The rows of a group lie close to one hidden flat surface of 6 dimensions, which passes through zero. Surfaces can cross.
In the rows, 128 means zero.
Some rows, each with its group after it:
[142 159  80 128  99  92 114 127 114 117 148 164 116 136  92]
q520
[149 153 119 140  93 113 121  96 110 126 150 151 166 109 128]
q29
[ 81 145 168 129 131 155  54 121 136 142  93 120  95 129 139]
q414
[147 121  92 119 123 161 111 159 156 127  97  97 174 131 116]
q150
[180 145 120 126 106 114 120 119  75 134 144 155 181  92 145]
q725
[144 118 155  92 155 160 131  88  97  93 140 194 116  89 145]
q150
[142 151 144 140 145  76 141 140  99 124 133 122 199 140 116]
q141
[131 158 167 148 185 136 118 119  65 116 142 113  81 155  63]
q141
[157 133 154 137 134  57 149 132  63 157 158 137 130 139 130]
q150
[161 106 174 125 154 131 124 119 134 161 104 104 189 146 134]
q520
[128 132 141 106 122 120  82 118 159 175  99 155 107 121 151]
q414
[ 65 171 183 151 144 143  96 108 127 110 110 122 138  92 157]
q29
[121 118 231 120 191 195  93  85 107 117 107 121 166 122 140]
q520
[ 75 141 166 154 125 145  56 159 125 152  92  68 119 160 125]
q414
[ 87  99 115 147  94 131 143 184 151 139 108  66 154 128 180]
q520
[182 126 103 142 111  72 162 148 116 158 145 106 198 141 116]
q414
[ 98 130 189 142 183 139 103 134 134 160  99  83  85 178  93]
q725
[161  96 134 108 132 109 147 141 169 189 104 129 138 122 165]
q414
[127 165 103 123 126 128 109 101 101  87 152 180  81 118  82]
q414
[ 76 128 127 111 117 106 118 151 162 120 100 142 129 127 166]
q29
[124 106 158 130 137 133 109 185 109 178  93  79 138 121 175]
q725
[110 152 100 141  67  88 126  94 157 126 144 157 132 127 136]
q150
[181 139 150 152 126  88 147  89 118 143 147 113 217 155  94]
q725
[126  83 167  79 159 134 139 112 154 122 112 171 120 134 159]
q29
[110  88 137 112 118 171 136 126 187 123 107 116 158 110 179]
q150
[147 110 168 151 129 151 115 109 101 172 143  91  96 154 115]
q141
[143 160 132 130 100 122 101  69 129 117 143 169 164 114 118]
q150
[200  74 167 115 175 121 159 136 106 174 121  93 165 175 107]
q29
[111 133  96 129  70 160 134  83 155  93 155 166 134  76 173]
q29
[120 135 147 127 164  96 159 151 116 107 113 117 203 131 138]
q141
[157 135 153 152 178 133 144 139  94 137 130  79 142 146  85]
q725
[147 113 107 121 154 125 145 192  94 138 121 102 108 144 112]
q150
[165 144 178 116 143 108  86  88 126 183 108 161 143 118 136]
q414
[109  88 113 106  91 144 149 122 186 125 119 143 145 108 193]
q141
[ 81 173 129 169  74 126 121 106  72  84 175 142 132  75 165]
q520
[105 105  88 125 105 130 159 143 173 116 125 119 124 132 141]
q725
[ 94 129 176 161 138  98 148 120 130 156 137  97  93 150 138]
q150
[152 136 117 138 131 129 124 166  82 143 127 112 140 113 130]
q725
[119 143 128 179  96 157 133 115 128 135 141  75 175  93 155]
q29
[155 127  91 122 150 116 131 169 107 137 129 114  76 168  63]
q29
[140  96 154 154 109 118 141 132 111 167 145  70 139 161 137]
q141
[ 81  99 118 128 149 169 153 170 157 122 111  91  64 127 144]
q520
[170 148 161 129 145 113  94 100  96 141 125 136 178 145  97]
q520
[105 139 104 132 150 139 115 173 112 122 121 111  59 143  95]
q725
[119 149 108 110 124 156 104  94 131  98 135 187  71 103 110]
q141
[156 162 111 123 174 114 117 127 102 129 131 152  54 151  42]
q520
[146 151 186 134 169 140 101  90  90 139 128 139 121 126 105]
q414
[112 112  87 107  89 122 145 138 178 117 119 147 150 105 174]
q141

New rows, each followed by its group:
[165 169 126 121 140 107 100  94  97 124 144 174 123 133  74]
q520
[125 137 131 111 130 144  89 120 127 109 112 147 145 139 115]
q520
[ 75 147 119 121 133 166 116 113 139  83 127 157  63  97 135]
q29
[ 95 122 208 130 163 134  82 118 132 170  95 109  95 161 132]
q725
[145 171 136 155  79  48 126  74 103 151 168 166 163 137 121]
q150
[112 124  83 125  89 104 141 150 142 119 136 132 125 138 135]
q141
[142 137 127 150 147 108 167 134 109 150 149 112  90 127 107]
q520
[147 148  75 129 113 122 168  77 147  66 170 166 144 133  75]
q725
[124 148  94 167 111  99 116 181 145 160 115  54 143 173  81]
q150
[124 121 128 123 169 159 130 165 113 124 114 103  94 135 109]
q150
[ 77 148  63  98  59 106  79 144 156 111 122 200  45 116 156]
q725
[134 172  87 127  76  96  73 125 100 103 135 157 173 135  98]
q520
[112 129 161 133 184 130 119 162 112 141 105  87 103 157 102]
q29
[126 118 153 174 143 114 204 132 105 156 167  87  90  99 159]
q520
[185 130 103 126 150  78 142 161 130 179 122 113 126 173  69]
q520
[169 137 145 160 110 131 131  94 101 147 156 103 193 111 131]
q29
[145 121 100 109 108 112  90 157 149 144  99 116 184 164 113]
q520
[ 64 146 157 172 111 114 128 104 180 154 126  83  90 150 130]
q150
[126 132 119 119 100 127 117 102 135 105 134 166 143 112 144]
q520
[194 140 154 146 121  96 148  87  96 140 150 125 241 129 116]
q725
[114 152 161 138 153 145 115  92 117 117 138 138  94 125 103]
q150
[143 109 138 152 127 129 128 158 125 177 121  66 123 162 120]
q141
[116 159 130 128 152 144 108 100 112  94 137 159  66 129  84]
q725
[ 91 150 189 153 144 159  75 118  94 120 115  89 141 147 115]
q414
[179 112  77 106 138 103 193 138 139 133 150 162 110 115 118]
q414
[142 157 125 137 146  62 144 151  45 139 162 145  59 147  90]
q150
[ 94 131 163 132 120 158 100 103 124 107 122 128 145 122 150]
q414
[117 118  89 146  97 104 158 172 141 143 132  99 120 130 144]
q520
[108 161  91 143 162  70 151 215  98 104 118  89 135 162  73]
q141
[132  95 107 100 140 167 134 163 146 116 105 121 132 116 150]
q150
[111 117 219 125 186 135 161  94 108  92 128 130 187 118 156]
q141
[180  95 141 119 170 184 154  94 106 120 155 132  86 128  94]
q29
[158  97  90 112 121 116 149 188 121 140 121 110 164 133 145]
q150
[113 199 143 122 124  66  74 104  99 114 124 191 139 127 104]
q29
[ 89 115 153 121 160 133 157 129 133  85 126 135 128 123 153]
q141
[104 114 181 152 141  89 174 113  83  97 158 110 152 157 136]
q141
[102 137 113 148 148 112 132 159 154 134 118  78  76 196  52]
q725
[168 130  97 108 104  89 121 124 147 142 125 156 162 144 114]
q520
[161 106 143  79 138 143  92 104 170 129  92 165 181 147 125]
q520
[160 113  88 160 155 131 207 153 137 104 149  63 168 157  70]
q725
[124 124  97 133  86  68 160 151 133 119 140 130 188 137 150]
q141
[163 153  88 104 147 133 109 140  69  94 137 175 100 121  79]
q150
[132 102 185 114 137 159 114  96 144 131 109 126 201 121 174]
q520
[ 59 199 113 145 108  98  83 146 126 104 115 144 107 112 124]
q29
[139 143 171 133 137 108  95 104 112 156 122 132 141 143 119]
q725
[123  88 156 135 163 167 161 160 141 139 110  71 144 124 156]
q725
[114 168  65 130 116  68 137 179 112  93 133 140 133 140  86]
q141
[120 106 100 125  56  91 148 120 175 139 136 146 175 115 187]
q150
[124 135 193 128 110  81  69 104 130 192 107 131 159 152 154]
q725
[116  94 103 101 134 200 122 148 184 107  91 114 146 108 152]
q150
[151 147 105 152 139  99 128 181  92 155 124  75 135 159  79]
q725
[181 158  76 166  65 105 132 116  96 146 171 111 185 119  99]
q29
[114  93  95 144  54  99 153 140 133 144 159 102 111 163 148]
q141
[152 104 149  85 192 117 126 136 112 126 114 167  71 171  83]
q29
[ 71 109 134 152 118 155 141 179 135 124 115  62 127 124 170]
q520
[111 117 171  92 158 183  93  92 146 102 100 159 130 123 138]
q520
[115 171 182 138 135 120  92  75 104 118 131 159 165 102 139]
q29
[166 132 160 136 145 139 148  72 109 112 148 144 184 116 118]
q725
[112 150  87 123 136 142 116 155 108 106 133 141  57 115  99]
q725
[165 122 116  99 127 200  93 107 163 104  99 138 214 101 129]
q150
[130 176 110 136 103 115 101  85 104  99 155 183 129 101 110]
q29
